The rows of a group lie close to one hidden flat surface of 7 dimensions, which may be shifted away from zero. Surfaces can cross.
Known rows, each followed by its group:
[-1.66 -0.44 1.73 0.80 -1.55 -0.21 2.07 1.97 2.24 -0.14 -1.36 0.97 2.92] -> (0)
[0.09 -1.08 -1.55 -0.99 -1.89 0.31 -1.25 0.92 -0.78 -1.53 -2.46 0.62 0.76] -> (3)
[-0.93 -0.41 0.85 0.51 -0.65 0.31 -0.25 0.76 1.21 -0.31 -1.29 2.29 0.17] -> (3)
[1.51 -1.57 0.14 -1.01 2.92 2.63 -0.41 -0.64 -1.25 0.48 3.79 -2.39 -2.12] -> (1)
[1.28 -1.89 -1.46 -0.96 -3.03 0.41 -1.94 1.78 1.64 -0.13 -0.33 1.26 -2.23] -> (2)
[-0.36 0.16 -2.29 -0.48 -3.35 2.76 -1.79 -0.28 -0.20 -0.70 2.35 1.57 1.71] -> (3)
[-0.52 3.53 -1.25 0.44 0.44 -1.62 -1.03 -1.83 -0.41 0.94 0.62 0.97 -0.37] -> (2)
[0.38 1.36 -1.37 -3.11 1.37 -0.68 -0.95 0.86 -0.49 1.89 -1.17 -1.41 2.11] -> (3)
[1.01 1.82 0.29 -1.07 2.81 0.80 0.21 -0.03 -1.60 -0.93 1.39 -2.01 -2.82] -> (2)
[-0.10 0.31 0.84 0.29 -0.70 2.61 -0.29 -1.32 1.77 1.38 4.22 2.05 0.39] -> (1)
[-0.53 -2.82 -0.73 2.31 1.47 0.51 -1.63 -3.07 -1.21 2.50 2.91 -0.54 0.40] -> (2)
[1.61 2.96 -2.80 -1.55 -0.54 -2.32 -1.21 -0.64 -2.34 -0.67 -1.93 -1.85 -0.80] -> (3)
[-0.28 1.44 0.37 1.21 -1.00 -2.88 -2.33 -0.52 1.68 -0.22 -2.01 1.61 -2.00] -> (0)
[0.03 0.75 0.74 -1.22 1.20 -2.29 0.91 1.38 -0.41 1.24 -3.95 -2.20 1.02] -> (3)
[-1.18 1.57 -0.75 1.46 -1.01 -2.60 -0.73 -0.72 0.53 2.08 -1.91 1.47 1.50] -> (2)
[-0.81 -2.33 2.17 1.88 4.99 -0.43 0.44 -1.98 -0.77 1.59 0.65 -1.08 -1.69] -> (2)
[1.71 -1.75 0.02 -1.92 -0.86 -2.23 1.21 0.20 -0.17 0.47 -3.95 -0.42 1.18] -> (0)
[-0.58 -1.97 0.20 1.64 -0.78 1.51 -1.82 0.75 0.17 -3.68 1.19 0.99 -2.84] -> (0)
[0.01 1.69 -2.19 1.02 -2.73 -1.51 -2.06 -1.69 0.09 0.12 -0.03 2.27 -0.08] -> (1)
[0.90 -0.45 -0.62 -0.31 -1.78 -1.08 0.16 -1.38 1.15 -0.56 -0.86 3.61 -1.02] -> (0)
[0.23 0.37 0.41 -2.34 1.99 -0.51 0.16 1.16 0.04 0.95 -1.80 -0.63 0.50] -> (3)
[-0.39 -0.38 2.22 -0.34 2.57 -1.12 1.29 0.80 -0.50 2.89 -3.14 -2.88 1.34] -> (3)
[-0.99 1.87 -0.18 0.40 -2.43 -0.02 0.41 -0.55 2.26 0.18 1.92 3.57 2.22] -> (0)
[1.10 0.42 -0.75 0.24 -1.50 -2.27 -1.79 -0.58 1.36 3.03 0.06 -0.12 -1.30] -> (1)
[0.66 0.97 0.62 -0.03 2.94 0.34 0.01 -1.12 0.27 0.94 3.09 -0.19 -3.25] -> (2)
[-1.41 1.68 1.34 0.58 3.67 -2.51 2.14 0.92 0.40 2.19 -0.69 -1.88 0.27] -> (1)
[-0.36 -0.17 -4.01 -0.25 0.70 0.10 -0.72 1.03 -3.20 -1.67 1.90 -2.69 -0.12] -> (1)
[-1.38 -1.06 0.98 2.62 -1.36 -0.52 -3.65 1.67 1.98 -2.31 -0.56 0.39 -2.70] -> (0)
[-0.77 1.25 -0.27 1.61 0.46 -0.53 -3.32 0.72 -0.70 -0.85 1.10 -2.43 -1.96] -> (0)
[0.51 -0.42 -1.39 -0.22 -0.40 -2.15 -0.28 0.28 -2.00 -0.37 -3.49 -1.19 0.75] -> (1)
[-2.09 2.58 1.30 0.01 2.30 0.54 2.37 -1.92 -1.50 -1.50 -1.26 1.92 3.10] -> (1)
[-0.93 0.01 2.62 0.99 -0.71 -0.38 -1.81 1.03 4.25 0.59 0.48 1.53 -1.25] -> (0)
[2.51 -0.16 1.38 -0.37 1.49 -1.38 -1.35 -1.84 0.86 3.59 -0.15 -0.60 -3.43] -> (1)
[-1.42 -1.40 0.03 0.26 -1.49 0.30 0.53 1.50 0.28 1.33 -1.06 -1.64 4.66] -> (2)
[0.91 0.90 0.80 2.29 -0.07 -1.30 0.74 -0.78 -2.33 1.09 -0.83 -3.85 -0.34] -> (3)
[-0.72 -0.72 1.87 0.38 1.39 -0.16 0.86 1.03 1.70 1.57 -0.53 -0.24 -0.09] -> (2)

New rows, each followed by its group:
[0.25 0.54 2.45 0.58 0.69 0.13 1.99 1.35 1.16 -1.00 0.78 -0.05 -1.60] -> (3)
[1.28 -0.03 -0.13 2.48 -1.11 -1.43 -0.12 -1.24 -2.67 -1.34 -1.73 -1.90 -2.47] -> (3)
[0.10 -4.24 0.89 -0.30 0.08 2.64 0.19 1.92 1.10 2.23 2.02 -2.08 1.28] -> (2)
[-0.05 1.23 -2.26 1.60 -1.92 -0.92 -2.80 -2.31 -2.27 0.42 -1.59 1.22 0.69] -> (3)
[-0.46 -0.23 -0.91 0.14 -0.57 -0.65 -0.29 0.46 -1.86 -1.26 -2.31 -1.31 2.26] -> (2)
[0.18 0.00 -1.84 -0.95 -0.45 0.06 -0.29 -0.83 -3.41 -1.88 -2.40 -0.36 1.74] -> (1)
[0.30 -1.94 -0.80 0.63 -0.32 -1.95 -0.53 0.99 -0.53 -0.62 -3.16 -0.83 -1.80] -> (1)
[-0.24 1.47 -0.66 0.13 -1.16 -1.76 -0.50 0.24 0.86 0.61 -1.45 1.27 -0.63] -> (2)
[0.41 2.17 -1.44 0.82 1.23 -1.99 1.05 -2.69 -1.50 -1.26 0.20 1.89 -1.84] -> (0)
[0.01 0.36 -1.53 1.19 -1.19 -1.37 -1.32 -0.49 0.43 0.53 0.75 1.22 -1.20] -> (1)
[1.40 0.05 -0.29 -1.20 -0.78 0.86 -0.91 -2.90 -2.90 -1.58 -2.29 0.86 0.49] -> (1)
[1.81 -0.78 -0.35 -1.39 1.22 0.25 2.20 -1.79 -0.36 0.22 1.58 1.79 -1.72] -> (0)
[-0.72 2.13 -0.59 2.04 -3.21 -1.28 -0.21 -0.54 -0.19 0.55 -1.59 0.65 2.26] -> (3)
[-1.78 -0.75 1.58 2.87 1.35 -0.72 0.57 -0.99 -1.20 -3.39 -3.21 1.66 -0.31] -> (2)
[0.61 0.40 -1.62 -0.84 -0.73 -1.17 -1.56 0.18 -0.28 1.47 -0.70 -0.63 -0.40] -> (2)
[1.47 -2.83 -2.70 -0.30 -1.15 0.40 -1.73 2.20 -0.15 1.58 2.08 -3.44 -1.14] -> (1)
[-1.36 1.02 -1.45 1.57 0.17 -0.47 -0.17 1.03 -2.53 -2.14 -0.09 -3.03 1.02] -> (0)
[1.36 -1.80 -0.40 -0.96 0.57 2.70 -0.63 0.60 -1.74 0.39 2.00 -3.25 -0.11] -> (3)
[-0.34 -0.29 0.86 0.37 -0.72 2.74 0.46 0.21 -0.03 1.46 2.29 -1.64 1.64] -> (3)
[-0.67 -1.91 -0.47 1.66 -2.23 1.03 -2.04 -0.69 -1.27 -0.28 -2.30 1.73 0.49] -> (3)
[2.13 -0.16 -1.04 -1.23 -1.74 -1.88 -1.45 -0.60 0.38 4.11 -1.95 -2.34 1.01] -> (1)
[0.92 -2.19 -1.03 -2.83 1.56 0.06 -1.70 0.57 -1.75 0.47 -3.43 -1.30 -0.02] -> (3)
[-1.08 0.83 -0.33 0.45 -0.05 0.44 0.67 -0.93 -0.97 -1.72 -0.02 1.65 1.30] -> (1)
[-0.64 2.05 -0.15 0.14 0.68 -0.09 1.55 -0.78 0.23 0.68 2.22 0.74 1.11] -> (0)
[1.90 -1.94 0.00 -1.87 0.57 -2.40 1.94 -0.89 -0.59 -0.22 -3.83 1.24 -1.05] -> (0)
[1.64 -1.80 -1.76 -0.93 -0.71 -1.03 -1.21 0.60 -1.42 1.06 -1.37 -2.94 -0.59] -> (1)
[-0.46 -0.54 0.76 4.73 -0.86 -0.17 -0.65 -2.35 -2.66 1.98 -1.84 -1.48 0.87] -> (3)
[1.56 1.44 -0.16 -2.66 3.09 0.25 -0.09 0.03 -0.19 0.61 1.10 -1.77 -2.27] -> (3)
[0.83 3.32 0.53 -1.22 -0.90 -0.60 -0.12 2.19 1.90 -2.17 -1.25 2.59 -4.00] -> (2)
[0.03 2.21 0.78 -0.50 0.20 0.21 0.23 1.07 0.59 -0.32 0.45 0.51 -0.54] -> (2)
[-0.04 -2.67 -2.49 -0.94 -0.09 1.95 -4.28 -1.24 -2.15 0.28 -2.16 1.72 -0.90] -> (3)
[0.21 1.31 -1.78 1.00 0.45 -1.48 -1.80 -2.51 -0.19 2.46 1.92 0.82 -0.56] -> (2)
[0.26 -4.52 -0.73 0.89 -1.68 -0.44 -1.97 0.26 0.95 2.20 -1.03 0.78 -1.29] -> (2)
[0.36 -0.43 1.28 0.32 0.94 -0.24 -0.20 0.46 2.27 2.15 0.66 0.76 -3.12] -> (2)
[0.12 -0.56 1.84 -0.26 5.37 -1.26 2.24 0.27 -1.50 0.68 -1.73 -2.79 -1.32] -> (1)
[0.73 1.48 -0.91 -0.06 0.74 1.21 -0.88 -1.19 -1.45 -1.43 2.11 0.07 -1.58] -> (2)
[-0.77 0.32 0.19 -0.90 3.21 0.83 2.20 -0.74 -3.63 -2.45 -2.05 -1.15 1.91] -> (1)
[-0.68 -1.18 -0.40 2.08 -0.88 0.45 -2.39 -1.85 -1.55 1.09 -1.91 1.66 -0.28] -> (3)
[0.09 0.48 1.89 -0.54 0.41 -2.37 -0.55 0.95 2.24 2.66 -1.88 -1.98 0.75] -> (0)
[0.80 -2.38 -0.31 -0.58 1.87 2.44 0.07 0.30 -2.17 -1.53 1.04 -1.37 -1.16] -> (1)
[-0.61 -2.35 2.45 0.93 3.66 0.96 1.47 0.44 -0.47 0.27 -0.25 -1.88 -0.71] -> (2)
[-1.39 0.49 0.68 0.96 1.01 0.31 2.03 0.56 -0.74 -1.64 0.46 -0.71 0.79] -> (0)
[1.70 0.79 -1.06 -1.81 -2.38 0.38 -1.92 -1.79 -0.73 3.04 -0.70 -1.30 2.73] -> (1)
[-0.24 4.38 -0.97 -0.97 -0.32 -1.38 0.44 0.59 -0.42 0.65 -0.62 -1.21 2.57] -> (2)
[-0.68 -1.50 -2.10 2.27 -0.50 -2.60 -1.98 -2.19 -1.46 1.75 -2.20 0.22 1.29] -> (2)
[1.62 1.53 -1.51 -2.21 0.98 -1.72 -0.59 0.41 -1.47 -0.78 -1.84 -1.29 -1.54] -> (3)
[-0.12 0.68 -0.10 -0.44 -0.79 -1.77 -1.77 0.98 0.96 1.25 -1.34 -2.65 1.07] -> (0)
[0.55 -0.39 -1.51 -2.03 0.05 1.95 -2.54 -0.43 -0.23 -0.86 1.37 2.27 -1.61] -> (3)
[-0.09 0.82 -1.56 0.93 -2.40 -1.50 -1.93 -0.67 0.26 -1.95 -0.67 2.47 -1.26] -> (0)
[-0.92 -0.29 -2.55 -0.16 -1.20 -0.61 -0.25 1.67 -1.09 -0.15 0.20 -1.51 2.52] -> (1)
[-0.70 1.68 -0.52 0.30 -1.83 -1.31 0.65 -0.43 1.18 0.36 -0.32 2.03 1.60] -> (0)
[-0.31 -1.13 -0.91 1.06 0.08 -2.39 -0.48 1.00 0.14 -0.47 -1.25 0.00 -1.96] -> (1)
[-0.47 1.40 -0.50 -2.24 1.47 0.99 -1.04 0.30 0.67 2.44 0.71 0.31 1.65] -> (3)
[-0.65 -2.42 -0.94 -0.19 -2.35 0.83 -0.03 1.77 -1.38 -2.65 -2.79 -1.59 3.39] -> (2)
[-2.83 -0.16 -2.08 2.69 -0.80 -0.48 0.26 2.20 0.29 -3.19 1.10 2.16 -0.39] -> (1)
